The rows of a group lie close to one hidden flat surface of 8 dimensions, which passes through zero. Surfaces can cross.
In the rows, 128 means zero.
Known rows, each followed by its group:
[ 95  85 112 114  89 107 103 114 140 102 103  99 129 137  51 178 164] -> z_447
[118 146 155 209 180 182 177 150 126 107  99 164 118  87 130 111 148] -> z_304
[109 102 154 122 107 143 124  89 144  91 103 109 116 129  70 110 135] -> z_304
[ 99 128 134 115  98 126 161 135 153 127  81 105 143 143 132 180 130] -> z_592
[199 114 119  82 132 156 138  74 131  91 141 139 144 128  96 176 161] -> z_531
[125 139 137 149 190 136 122 185 127  82 115 158 124 153 144 121 106] -> z_531
[185 129 138  95  84 126 115  52 140 116 156 122 103 151 143 124 119] -> z_442
[ 79 134 168  54 126  97 144  99 157 109 108  55 121 155  62 112 129] -> z_396
[184 136 115 184 151 131 104 164 131  85 133 165 113 121 167 154 130] -> z_304
[102 164 117 112 191 144 165 201  65 170 160 159 162 120 166 132 149] -> z_447
[ 98 118  99  75 156 155 104 174  95 116 106 152 167 165 109 139  99] -> z_396
[144 104 135  87  72 118 110 147 111 134  79 134 183 134 191 119 122] -> z_447
[139 131 158  91 119 113  89 116 123 111 141 134 110 166 147  51  87] -> z_447
[ 98 144 101 133 116 119 167 155 115 198 131 123 152 112 155 172 145] -> z_304
[140 135 110 142 194 131  97 172  90 125 172 165 130 112 133  76 120] -> z_592
[142 148 131  62 139 136 131  88  90 164 185 129 124 147 141  98 135] -> z_447
[160 111 112 117 169  98  68 145 108  90 192 144 113 130  97 115 139] -> z_304
[ 90 114 126 110 137 113 130 166 128 117  98 116 151 128  90 136 133] -> z_304
[131 114 150 105 128 148 149 157 148  70  46 130 164 150 105 171  97] -> z_531
[127 112 139 133 146 120 107 164 139 111  90 127 152 112 125  81 101] -> z_592
[101 133 126 126  77 136 160 124 143 157  88 129 131 153 164 171 104] -> z_396
[174 124 128 189 133 143 140 134 118 156 135 150 146  61 165 115 152] -> z_304
[186  93 147 143  68 115 130 113 152 150  76 115 175  82 170 107 108] -> z_442
[ 99 107  79 144  89 142 111 150 139 117  59 152 121 163 134 184  91] -> z_592
[151 158 119  71 187 140 121 112 105 103 192 141 101 152 123 108 135] -> z_531
[162 127 144 197  51 117 130  91 185 124 100 124  96 127 190 144 108] -> z_396
[ 88 146  95  26 130 132 139 104 129 145 126  88 137 158 109 175 163] -> z_531
[ 76 122 118 184  84 117 171 151 120 207 110 125 149  90 144 168 150] -> z_442
[ 72 117 135 156 133  99 100 156 109 136 148 120 115 128  88  96 129] -> z_531
[148 133 122 151 141 139 134 192 127  89  82 161 151 139 189 162 123] -> z_447
[109 147 107 112 108 135 117 104 121 153 133 149  84 188 155 124  77] -> z_592
[ 85 153 135  99 133 114 116 144 143  92 114 122  95 185 132 134  97] -> z_531
[ 75 126 117  65 134 126 113 123 101 153 137 120 130 156  90  81  98] -> z_592
[209 107 110  97 118 147 108  85 109 153 161 132 169  73 139 108 172] -> z_447
[ 64 136 144 168 135 109 102 167 125 130 125 128  97 143 125  65  91] -> z_442
[196 158 102 127 170 168 167 118 105 154 167 164 142  93 177 159 164] -> z_396
[110 186 126 123 111 149 185 102 126 169 142 139  96 169 202 159 109] -> z_304
[128 111 154 125  89 103 133  84 153 148 118  78 131  95 109  99 141] -> z_396
[197 140 143 185 149 124 115 115 133  85 183 153  95 108 153 138 163] -> z_592
[125 135 121  83 147 115 124 151 115 167 136 112 163 129 144  91 100] -> z_304
[104 119 143 179 141  99  88 149 108 126 168 146  90 122 112  77 128] -> z_442
[127 108 136 105 172 114  81 146 111  79 151 131 128 136  68  83 127] -> z_442
[144 107 105 159  85 132 132 143 128 118 114 140 138 124 149 215 180] -> z_447
[135 151 112 112 169 142 137 124  90 159 185 147 123 120 131 109 151] -> z_592
[197 127 102 168 157 160 105 152 111 115 139 178 150  95 174 125 128] -> z_396
[121 151 122 171 113 133 164 133 133 154 126 145 115 132 182 164 127] -> z_442
[101 120 131 113  75  96  83 120  86 124 180 151  97 185 148 126 147] -> z_447
[ 73 140 120 168  85 124 123  80 136 195 157 114  78 121 128  99 124] -> z_442
[181 143 107 170 143 148 122 106  84 192 210 169 119  84 173  88 150] -> z_396
[ 79  81 140 138  52 103 109 113 144 153  91  90 140 118  88 108 118] -> z_396
[129  78 144  74 121 139 148 107 123 112  90 105 188 119  38 149 139] -> z_531
[150 117 131 216 174 154 145 190 122 105 105 160 157  49 128 123 156] -> z_304
[182 129 129  77 181 154 157 140 131 123  97 117 190  83 139 115 134] -> z_396
[113 145 139 105 155 130 145 116 110 184 145 107 142 103 122  53  99] -> z_447
[ 95 161 117 172 111 125 154 126 122 151 170 147  82 159 154 183 142] -> z_531
[171 116  81 159 111 162 105 122 119 159  94 175 130 125 198 106  69] -> z_592
[209 100 137  89 108 109 129 111 112  93 143 131 163 123 125 158 140] -> z_442
[111 131 108  60 171 141  91 135 101  96 143 148 117 183  93 108  91] -> z_592
[103 132 151  96 153 100 156 181  67 142 153 138 172 133 114 130 137] -> z_442
[ 70 134 144  92  62 117 151 113 163 160  62  87 127 174 160 127  79] -> z_531

New rows, each followed by its group:
[176 145 180 109 184 135 173 150 144 114 127  98 181  73 136 125 167] -> z_592
[102 126 164 157 120 101 147 154 152 119 113 100 131 110 107 153 158] -> z_592
[187 111 120 150 111 108  81 133 148 112 138 136 129 116 162 127 116] -> z_304
[143 151 132 102 180 156 169 105 163 132 111 103 138 108 109 109 102] -> z_447
[123 109 113  70 115 119 111  83 116 151 141  93 149 107  78  99 162] -> z_531
[123  90 115 176 110 102  82 159 106 101 143 145 119 107  92 157 175] -> z_447
[190 121 124 190 132 125  89 137 122  93 160 172 109 115 162 134 147] -> z_447
[ 68 107 120 118 105 122  81 146  91 144 133 148 130 162  98  91  95] -> z_396
[137 171  92 115 121 135 146 104 140 172 160 124  99 144 199 151 148] -> z_531
[165 161 112 127 174 149 169 132 112 136 161 145 127 113 151 163 159] -> z_396
[ 94 123 130 114 101 146 159  74 125 144 133 112 115 125  77 163 167] -> z_304
[175 120 117 122 112 130 112 103 149 137 124 120 139  97 149 114 135] -> z_531
[130 154 131  92 125 126 121  98  96 142 186 143 104 163 146 110 128] -> z_447
[157 117 121 186 115 133 131  94 174 122 116 115 101  95 108 135 125] -> z_447
[177 141 116 176 174 155 170 102 147 177 152 121 136  46 123  99 129] -> z_447
[155 123 134 237 147 151 141 165 131 121 109 165 130  70 163 120 144] -> z_304
[110 153 114 174 129 168 147 140 179 132  57 128 119 124 176 134 101] -> z_442
[107 110 120 207  89 121 152 105 158 174 124 103 109  82 107 141 141] -> z_447
[147 107 123 151  95 117 107 139 111 125 126 151 135 117 168 131 147] -> z_447
[158 125 103  96  87 149 122  71 128 188 115 129 140 123 166  94  88] -> z_592
[134  73 146 197 103 122 123 131 120  75 123 153 126 118  54 153 134] -> z_531
[101 149 144 169 173 135 149 153 168 117  97 111 106 118 108  92  72] -> z_447
[156 134 173 143 134  86 140 190  89 114 149 163 142 149 188  99  80] -> z_442
[151 119  82  88 150 142 129 138 134 131 102 105 172  87 129 182 184] -> z_531
[214 113 113 130  65 160  85  82 140 130  98 162 138 140 204  98  63] -> z_396
[ 96 117 120 183  89 109 127  85 154 146 157 109  77 121  70 149 142] -> z_447
[103 136 134 141 123 139 114 132 161 131  90 121 109 135 139 100 102] -> z_442
[122 114 159 119 117 108 130 156 124 139 101 119 158 114 142  80  87] -> z_442
[118 112 174  97 165 143 161 150  94 124 111 135 175 125  71  81  85] -> z_531
[155 101 125 161 105 143 104 165 142 134  57 147 170 107 177  87  76] -> z_396
[110 145 115 180 125 115 128 153  79 150 183 169 101 141 167 144 150] -> z_447
[142 165 131 166 162 119 141 146 136  83 161 143  72 157 145 160 141] -> z_396
[214 124 123 160 128 146 117  81 167  95 134 132 108 105 125 138 132] -> z_447
[147 133 129  47 115 144 140  91 138 130 114 110 147 157 141 136 122] -> z_447
[133 142 112 115  80  89  78  91 145  99 178 134  59 202 141 160 111] -> z_304
[165 119  76  88 173 161 107 113  82 154 168 159 150 103 108 101 141] -> z_592
[117 104  80 153  97  99  80 135 151 145 112  98 130  77 125 154 187] -> z_531
[166 135 147  94 197 142 105 126 123 106 154 125 133 117 105  55 100] -> z_447
[ 95 130 125 178 108 108 128 135 145 125 127 130  87 150 117 152 123] -> z_447
[146 109 123 122  94 112  88 152  76 126 146 166 150 136 177 135 162] -> z_447
[134 116 106 132 136 126 100 158 111  64 149 157 114 149  98 198 180] -> z_447
[187  96 150 141 136 112  84 126 164  51 113 109 125 103 101 101 130] -> z_396
[165 135 128  96 174 166 163 109 171 117  79 101 160 103 105 133 111] -> z_447
[111 132 123 183 113 116 135 162 103 159 143 162 125 111 172 143 150] -> z_447
[154 125 170 180 144  86 113 146 177  60 103  95  99  99 120  88 120] -> z_396
[ 63 129 142 156 136 125 106 164 153 132  79 115 123 126 129  70  83] -> z_442
[141 136 172 114 130 117 147 123 140 143 132  97 155  93 128  97 147] -> z_592
[111 146 174 108 124 150 179 142 147 102  68 134 132 191 154 142  61] -> z_531
[ 80 116 157  72 138 129 154 139 113 126  90 107 164 146  82 112  99] -> z_531
[123 130  69 100 124 118 100 144 163 123  97  95 136 112 137 183 188] -> z_531
[120 147 116 120 115 129 144 135 110 129 144 140 121 156 153 177 151] -> z_447
[133  94 147 124  78 122 121  80 136 113 129 118 117 144  77 128 119] -> z_531
[135  90 118 128  72 109 120 131 107 143 111 126 161 118 142 147 158] -> z_447
[137 111 161 133 105 141 158 121 145  85  76 136 139 156 122 165  94] -> z_531
[160  76 105 144  55  66  52 123 152 132 124 106 132 120 125 141 123] -> z_304
[157 137  91 140 174 102  97 214 108 115 168 162 132 139 171 161 123] -> z_304
[100 131  92 183 141 114 124 183 127 105 131 147 113 119 113 205 180] -> z_531
[111 149 151 131 160 108 146 173  81 158 163 145 143 132 157  92 111] -> z_442
[126 144 131 185 141 135 145 146 145 142 120 136 116 109 142 118 112] -> z_447
[147  91 127 125  92 110  90 167 110 103  95 146 165 127 164 127 143] -> z_447
[ 90 176 169  98 178 120 182 161 152 109 105  95 116 152 144 119 110] -> z_396
[ 76 113 110 106  88 134 124 135 131 122  90 121 132 169 102 173 119] -> z_396
[154 135 111 112  89  92  88 106 140 117 160 131  93 185 164 161 107] -> z_304
[ 88 112 123 107 127 123 120 130  87 195 141 124 164 108 106  63 115] -> z_396
